The same things were measured in two ways. Each way mixes the same 12 hidden numbers, adds some noise and spreads widely along 6 directions of its own, which tell nothing about the thing.
Some things both ways: the first way, then the second way.
419	15	-246	-295	48	-347	282	16	-125	-206	361	504	-283	-81	245	389	-330	126	-21	-41	464	-422
237	279	-124	-600	-429	-235	-392	-274	1	153	-348	-81	-47	-265	-357	346	-334	-79	-110	552	-256	404	40	-154	-546	-284	-59	-4	490

123	-75	-507	-37	207	142	-120	217	-43	488	131	-234	456	-60	26	-160	-4	378	142	-5	139	-91
228	-34	-197	-162	-59	-82	-41	-162	261	-48	-293	-53	-130	121	-61	-72	-108	96	74	-124	-52	388	4	130	-58	-392	3	12	60

51	-393	-223	-385	59	50	-104	-214	-70	113	111	383	-324	-262	31	-330	-66	-24	-195	-85	-1	-49
28	-157	-76	-170	172	18	174	-2	-288	216	-179	2	41	-117	-18	2	-133	-32	167	-291	57	-95	222	175	375	119	-231	-200	34

-74	33	-112	126	-75	15	267	-138	94	189	-114	61	-76	407	393	618	-76	55	-131	150	90	-361
-252	160	-6	52	-385	79	183	168	-44	-45	346	-449	-52	178	32	188	56	-241	264	-155	-294	0	-34	55	197	15	137	378	-83

-144	-328	183	144	-404	-56	-321	-261	71	89	-103	-185	-264	-170	252	342	248	44	-364	-151	75	-43
226	73	-132	-78	72	14	-296	-216	38	40	95	19	98	7	-167	39	2	-238	-268	-2	-45	155	55	424	235	36	-220	-22	-434

55	-256	154	329	-323	-249	-197	-240	-81	232	-58	391	297	-396	184	418	264	99	-38	-605	2	-186
198	-236	-8	-258	375	-90	-115	-139	-159	2	-229	-14	67	-24	-50	295	-354	121	-148	-463	-79	289	17	401	77	-30	28	-289	-109

246	32	191	154	-609	230	34	-5	-70	-128	501	-434	165	98	-312	10	-205	69	112	-128	253	-39
-5	-75	415	-382	324	-58	-144	-58	-440	161	-219	6	140	-188	52	530	46	264	440	-421	-560	-449	-265	471	21	178	92	-322	82

28	-232	-36	-57	-431	286	-117	-170	212	-26	448	-555	60	140	284	-179	-269	1	-175	184	333	10
40	-147	244	-104	-346	-50	-266	236	191	-54	-198	-132	298	-47	-28	192	-178	401	144	-361	-221	-30	-223	527	74	-161	-129	-163	-99

134	23	30	113	404	-218	-27	-162	-102	340	-196	244	231	-392	398	236	-20	46	-53	-247	28	-212
-12	-169	13	267	-194	31	-148	90	97	-229	-310	2	-39	155	-243	-116	-55	208	-5	-318	305	209	299	-87	-9	-304	-130	-48	-70

93	533	10	32	414	30	223	59	-5	-267	278	188	-128	174	331	73	-492	111	-33	-2	248	-303
72	3	7	-138	-155	91	438	249	-72	386	-9	-142	-143	-187	210	-50	-6	-51	97	-210	-69	-347	-84	-54	202	368	-190	-38	38

142	59	-79	-141	93	-125	67	-200	-56	48	155	-125	112	-69	45	81	-166	36	81	-229	-50	57
-184	59	-46	150	-327	-402	-130	-417	166	-83	112	-296	-194	299	-141	10	22	88	114	-109	54	-53	67	89	-102	-267	-169	289	-211

-111	-101	82	-233	-215	-287	-194	-6	-175	-257	23	91	-70	-553	-192	41	205	3	-375	-181	-34	15
-127	-115	185	354	-305	-183	-92	-26	295	-243	-139	-203	-284	235	-220	-22	-178	123	163	-117	50	111	100	-160	-72	-263	133	304	35

-71	-174	137	-193	3	-300	14	-218	2	-167	121	92	-119	-70	158	276	-60	116	-284	4	258	-301
115	167	-70	-177	-355	-74	-147	-155	152	-38	-274	146	-50	-12	-132	-3	191	-26	81	226	-49	245	145	-39	-20	-195	-82	172	247

-155	408	-72	-491	539	-181	-25	146	-369	144	181	97	420	-353	-153	-306	-230	81	-103	-253	278	-55
50	156	-27	-6	-511	-190	-50	-240	364	-74	-420	-2	-425	134	-154	-298	-127	-46	-117	413	165	444	75	-199	-184	-350	-299	356	-51

-126	-52	115	-158	66	-254	21	9	-67	52	59	80	298	-392	-6	-12	162	84	-303	-195	92	-101
-231	37	-105	-92	-77	175	75	107	-149	-138	45	-134	-73	173	53	312	46	20	176	-638	-232	41	-29	268	415	38	94	-2	-68

-193	-158	-208	-105	34	67	-38	-49	-12	3	1	-184	92	-108	7	323	8	124	-171	143	5	-92
-256	86	105	307	-460	-113	93	-65	405	-73	-109	-116	-481	171	45	-150	64	80	56	-65	86	24	44	-187	36	-62	-157	495	-212

104	-111	-303	-71	-51	306	-233	-7	-147	366	233	-484	205	-24	-145	-152	-10	30	127	-106	24	113
-56	-162	266	-47	-117	-125	42	20	-212	30	-71	-122	121	175	-46	77	156	168	534	-384	-107	-543	-110	272	170	-147	-14	-54	13

-54	81	224	401	71	-310	-193	-17	-33	240	-208	336	32	-285	296	513	204	210	-62	-342	86	-291
171	-65	-87	155	28	22	1	-60	-15	-247	98	-63	-81	339	-222	8	-80	-248	-105	-237	102	156	60	41	263	-27	243	44	-43

-246	-88	99	-174	18	-224	45	-432	-64	-109	30	845	-132	-214	300	162	-207	47	-270	-324	144	-348
-40	-241	13	20	17	-131	394	195	196	103	128	-156	-218	-91	148	82	-319	84	-32	-627	-141	123	-4	305	568	278	-22	42	-108

140	-328	25	44	0	-78	91	-356	-6	109	-70	325	-536	-194	-7	441	90	-10	-32	-3	-138	-271
-56	230	-42	-15	18	46	0	-84	-76	205	-257	-129	-27	-193	31	-165	82	10	269	243	-235	-45	30	-209	-75	148	-283	-144	191

121	-175	-633	-9	-40	41	120	24	72	342	15	31	-140	146	274	681	-81	303	108	303	200	-342
4	83	-35	-412	-7	7	-3	-87	-163	272	-75	-82	-19	-192	2	235	-100	-245	117	75	-209	-67	-2	129	67	-34	-37	84	20

-84	211	130	-153	-56	76	-242	150	-310	-151	95	-415	200	-126	-144	-382	116	-120	-464	-186	76	35
-166	357	-276	8	-264	80	-90	-82	145	40	437	-327	-23	37	51	157	156	-278	-142	-115	-271	38	-93	163	147	91	-121	215	-369

-97	-222	-472	-72	263	580	-44	-268	8	38	104	199	-436	328	169	234	-408	43	76	281	20	-258
326	-372	180	-237	20	-195	306	80	-66	178	-444	34	19	-25	-117	-307	-191	-33	531	43	143	-277	14	-30	153	-367	42	-114	418

-8	-31	264	199	-386	70	-116	-369	-97	-360	-6	87	145	82	213	-49	-80	-148	-331	-307	-121	-160
42	105	-189	-254	-47	130	-107	-19	117	355	-324	-156	358	-320	238	75	-114	16	42	360	-125	294	200	-67	-306	-35	-201	23	231

80	113	83	-306	193	-279	-31	106	-167	82	148	-24	176	-293	-93	-224	-81	129	-108	-271	192	36
182	-105	192	-256	80	58	90	2	-275	219	-468	141	-34	-94	50	-68	142	100	248	-107	38	-134	99	131	-25	-41	-248	-131	-33

332	244	-89	-382	312	-281	-41	13	-502	67	213	164	427	-505	-118	-332	-221	-2	-16	-437	240	-114
-92	230	-68	-293	-268	-37	-336	-207	-43	204	-426	91	37	-277	-64	217	83	133	22	254	-63	62	231	-147	-311	-103	-318	2	241

-39	106	69	254	-235	-262	83	5	335	-194	140	-642	-129	-19	209	623	149	359	-164	194	76	-100
210	-39	118	-236	-120	226	-33	87	-156	124	-372	78	197	65	-40	30	348	46	687	21	-141	-384	40	132	54	-243	121	10	359

-170	-145	280	-4	90	261	-30	-160	-70	-464	220	-24	371	189	-24	-84	-306	-18	-226	-133	64	-139
-244	209	-206	81	-412	-225	-15	-288	411	-222	109	-157	-297	286	108	175	106	103	-125	-295	-104	170	-142	-6	43	-106	64	379	-45

76	-586	-91	-165	-526	138	-395	5	-276	255	283	-419	434	1	-279	-286	428	-154	-218	-271	99	12
-238	70	192	38	-332	-293	10	-54	18	-267	300	-226	-117	204	17	377	170	212	2	-640	-300	27	-192	318	118	52	26	112	-270

-117	51	90	-489	220	-29	283	-138	-47	-536	392	-298	-34	121	1	42	-336	-150	-387	230	200	-137
-198	321	-212	-449	-292	-212	-55	-337	-59	158	-10	-18	-176	-131	76	148	121	-137	-142	2	-155	67	-63	197	78	-84	-451	108	-256

Other things, the second way, with their names:
(145): -412	216	44	176	-221	-203	37	-79	197	-197	149	-186	99	14	235	-9	195	-51	-53	-27	-131	47	-166	-217	36	-49	-69	168	-43
(231): -216	-52	-37	59	79	-17	45	40	19	-35	235	-288	32	27	150	286	-178	-8	-128	-541	-157	24	-93	213	208	135	51	-3	-259
(321): -178	278	-155	399	-217	248	-4	143	202	-223	38	-273	-270	214	-49	-12	318	232	361	-456	-380	6	-55	-178	67	82	123	-21	140
(396): -114	-77	17	272	-89	-72	-81	-167	185	-251	-204	-209	-311	288	-171	-170	-122	-11	78	-98	145	400	213	-57	-104	-457	-31	308	-299
(31): 214	-255	163	-196	449	-287	62	-129	106	172	-240	35	-198	-320	16	25	-175	126	-88	-311	-105	254	32	233	-133	-194	-88	-128	-274
(259): 0	210	-228	-312	-165	433	-147	-11	-112	207	-436	-55	-48	-24	38	277	-43	-76	169	178	-92	167	239	-179	-240	-81	75	197	291
(284): 265	284	-191	-542	-337	141	-91	-36	-140	402	-360	-255	122	-190	-41	28	-215	-167	162	617	-219	164	-44	-97	-409	-125	-253	-82	307
(339): 46	174	-74	-225	-137	-117	10	-163	41	280	-274	-98	15	-293	61	-41	-26	-116	-21	459	-23	269	207	-357	-429	-123	-173	128	234
(52): -108	454	-69	8	-152	302	-271	-49	-237	112	-99	64	6	-172	-137	137	370	-202	68	284	-242	91	285	-172	12	365	-229	34	73
(425): -261	227	-200	92	-326	63	13	-108	108	72	68	-82	-204	35	14	188	103	-88	21	-59	-45	-36	268	-174	202	254	-44	365	139
(233): -164	103	-242	24	-137	-206	29	-387	-117	-168	64	-269	-330	409	-141	31	-107	-142	-110	-232	185	143	95	-77	1	-221	-116	155	-241
(55): -128	-105	-6	250	-219	124	203	161	-4	96	201	-58	-128	123	-36	19	94	-81	135	-463	126	-285	294	212	623	318	-115	262	-220
(193): -35	35	-6	83	-315	-98	-227	-56	328	-201	-178	-403	-21	147	-159	-78	-314	-20	94	217	-85	462	-57	-57	-347	-582	34	234	-68
(98): -52	209	-30	-13	-426	-270	-233	-188	403	-330	-42	-339	-156	183	-201	-48	-174	-36	-24	187	-268	668	-203	110	-197	-533	-37	239	-168
(22): -195	485	-266	-411	-418	62	48	-324	-298	277	6	83	42	35	211	225	581	-209	147	227	-62	-460	51	-151	72	268	-251	200	278
(102): -11	207	-156	179	-316	-136	-239	-177	473	-245	28	-396	-116	237	-65	-127	-2	75	-31	20	-214	443	-203	104	-279	-436	-106	154	-322
(298): -128	-157	178	-32	-12	312	107	76	-435	219	-18	-69	57	199	53	223	123	-277	338	-223	177	-515	261	164	269	70	104	382	-222
(369): 139	123	14	-76	33	314	13	15	-301	112	79	-42	161	192	100	228	467	-178	285	-170	-111	-490	-56	10	-45	107	250	52	47
(419): 362	-229	150	-38	258	-99	-48	60	162	-292	-240	-25	-325	67	-317	-103	-390	-54	-90	-346	-132	464	-245	211	121	-380	208	-220	-212
(78): -12	32	51	36	-496	-24	-30	-58	-66	7	-34	-276	-304	292	-307	121	-18	-53	295	-74	-2	-94	161	-3	-113	-204	18	343	-15
(309): -139	166	-361	-363	-303	371	-33	-9	-681	133	-156	-49	84	221	-183	371	185	-12	401	-382	-17	-241	388	178	365	165	-181	-157	327
(372): -376	-125	47	227	-31	-165	182	-118	23	-12	15	-126	-329	156	183	194	58	386	75	-851	30	-207	147	213	280	235	-198	132	-306
(117): 83	-106	193	82	167	405	46	418	3	42	149	-180	136	10	183	277	35	61	253	-626	-460	-191	-262	536	413	318	258	-72	-249
(375): 19	23	26	-403	37	-219	-255	-436	-247	-167	-208	34	-104	195	-245	395	-143	-225	53	43	-64	170	7	113	-67	-387	290	182	147
(149): -135	-21	269	88	-294	184	101	294	12	197	-171	-347	-18	-11	151	-18	-94	213	426	-148	-256	-234	-124	217	55	120	-224	72	-179
(139): -152	-123	272	-96	-189	67	351	275	-190	285	-259	-107	21	-116	283	-7	176	269	470	-361	-65	-416	36	123	131	130	-280	-17	7
(405): -229	-8	-31	-296	-295	-29	-14	67	-383	40	133	10	556	-23	111	307	98	-262	-226	-120	278	-232	129	33	187	-12	-152	17	-13
(192): -34	130	109	254	-386	-129	-313	-203	402	-239	-152	3	-246	177	-139	87	48	-19	-259	187	153	305	116	-238	-347	-215	93	497	-131
(294): -66	-204	175	188	-195	-185	100	43	246	-14	40	-385	-52	200	73	81	-251	294	241	-428	-116	-225	-209	186	-5	-42	98	80	-41
(406): 105	-131	30	-240	99	-51	50	-99	-86	121	-424	76	60	-33	37	-136	-15	57	238	-33	44	45	88	186	110	-219	-216	-89	11
(157): -201	105	-399	-544	-256	59	128	-122	-400	131	-118	42	359	55	185	142	106	-186	47	-116	183	16	222	189	422	-91	-347	-38	147
(111): -72	-125	-160	-213	-151	-198	-74	-100	-110	-121	-65	-402	128	191	-168	123	-440	104	135	-340	-115	364	12	389	118	-377	-155	-161	-67
(377): -64	-308	179	111	147	-200	257	-18	-97	-78	-54	-234	-192	204	45	179	-218	249	121	-703	29	-42	25	104	50	8	156	-18	-80
(299): -165	100	-155	207	86	198	177	235	3	-40	234	-381	326	48	302	-24	277	116	308	-475	-310	-128	-168	4	117	71	39	-251	17
(386): 136	-26	44	108	-274	-45	143	81	158	134	-196	91	-464	-118	-247	-189	13	-51	27	-26	131	-3	267	-215	111	31	-180	157	34

Some of these things the first way, each followed by its name:
-295	-175	149	-25	259	-287	-95	-545	-80	22	9	149	398	-231	392	278	252	-259	-339	-402	-186	-211 -> (157)
481	-290	-465	56	385	403	462	-179	311	639	272	75	-17	329	559	-4	-389	141	273	100	138	-204 -> (309)
-158	29	-96	214	-115	161	-116	-346	25	213	-46	-72	-9	-44	403	276	6	31	-188	-161	13	-171 -> (55)
319	-15	-148	400	-16	3	212	268	317	181	150	-606	-95	-105	50	331	299	390	18	443	12	-245 -> (321)
124	-447	-371	-397	146	312	23	-198	-35	313	119	135	10	232	101	-332	-339	4	21	-3	64	6 -> (139)
228	-376	-324	-212	-4	-225	-119	-99	-268	107	-156	464	-122	-72	63	214	107	28	-100	-133	-28	-291 -> (339)
-166	-291	-66	-86	-77	-143	-95	-264	77	92	10	-65	-29	-220	63	288	155	103	-149	-38	-60	-60 -> (406)
-35	-257	68	-121	-200	97	172	-159	103	-429	81	-68	-404	101	171	376	-11	-107	-477	-19	-52	17 -> (78)
47	-189	-84	-137	48	-195	-22	-205	-117	-27	-27	476	-59	-266	140	109	-55	113	-177	-229	43	-224 -> (425)
-123	-31	371	-87	-235	-742	-294	-120	25	-673	129	-172	-14	-298	425	293	320	-229	-626	-65	33	-164 -> (405)
222	-478	-50	371	-172	-422	-110	-57	331	265	-248	-143	-252	-209	278	529	600	255	-80	151	-286	-194 -> (299)
-39	-695	-137	-349	-92	187	-356	-93	-186	2	-11	-12	-102	128	-240	-277	37	-133	-197	312	-27	-170 -> (145)
151	63	-80	-12	250	-365	246	143	201	-80	116	-88	-17	-172	166	383	86	162	-31	85	-89	-57 -> (233)
127	-338	-522	14	-345	116	-213	459	19	130	67	-445	314	-279	-114	-43	458	301	-262	122	2	47 -> (259)
78	-146	-381	83	-252	-125	-285	43	-364	322	-133	-81	373	-322	-140	417	393	153	-51	-255	0	-224 -> (31)
22	-253	302	107	-384	-83	-31	-125	53	-500	146	174	0	-100	-25	81	88	-62	-281	-268	-160	-22 -> (377)
4	-315	2	-242	-292	224	-302	-53	-65	-272	262	64	-71	-166	-172	-536	-137	-22	-202	-286	-65	271 -> (294)
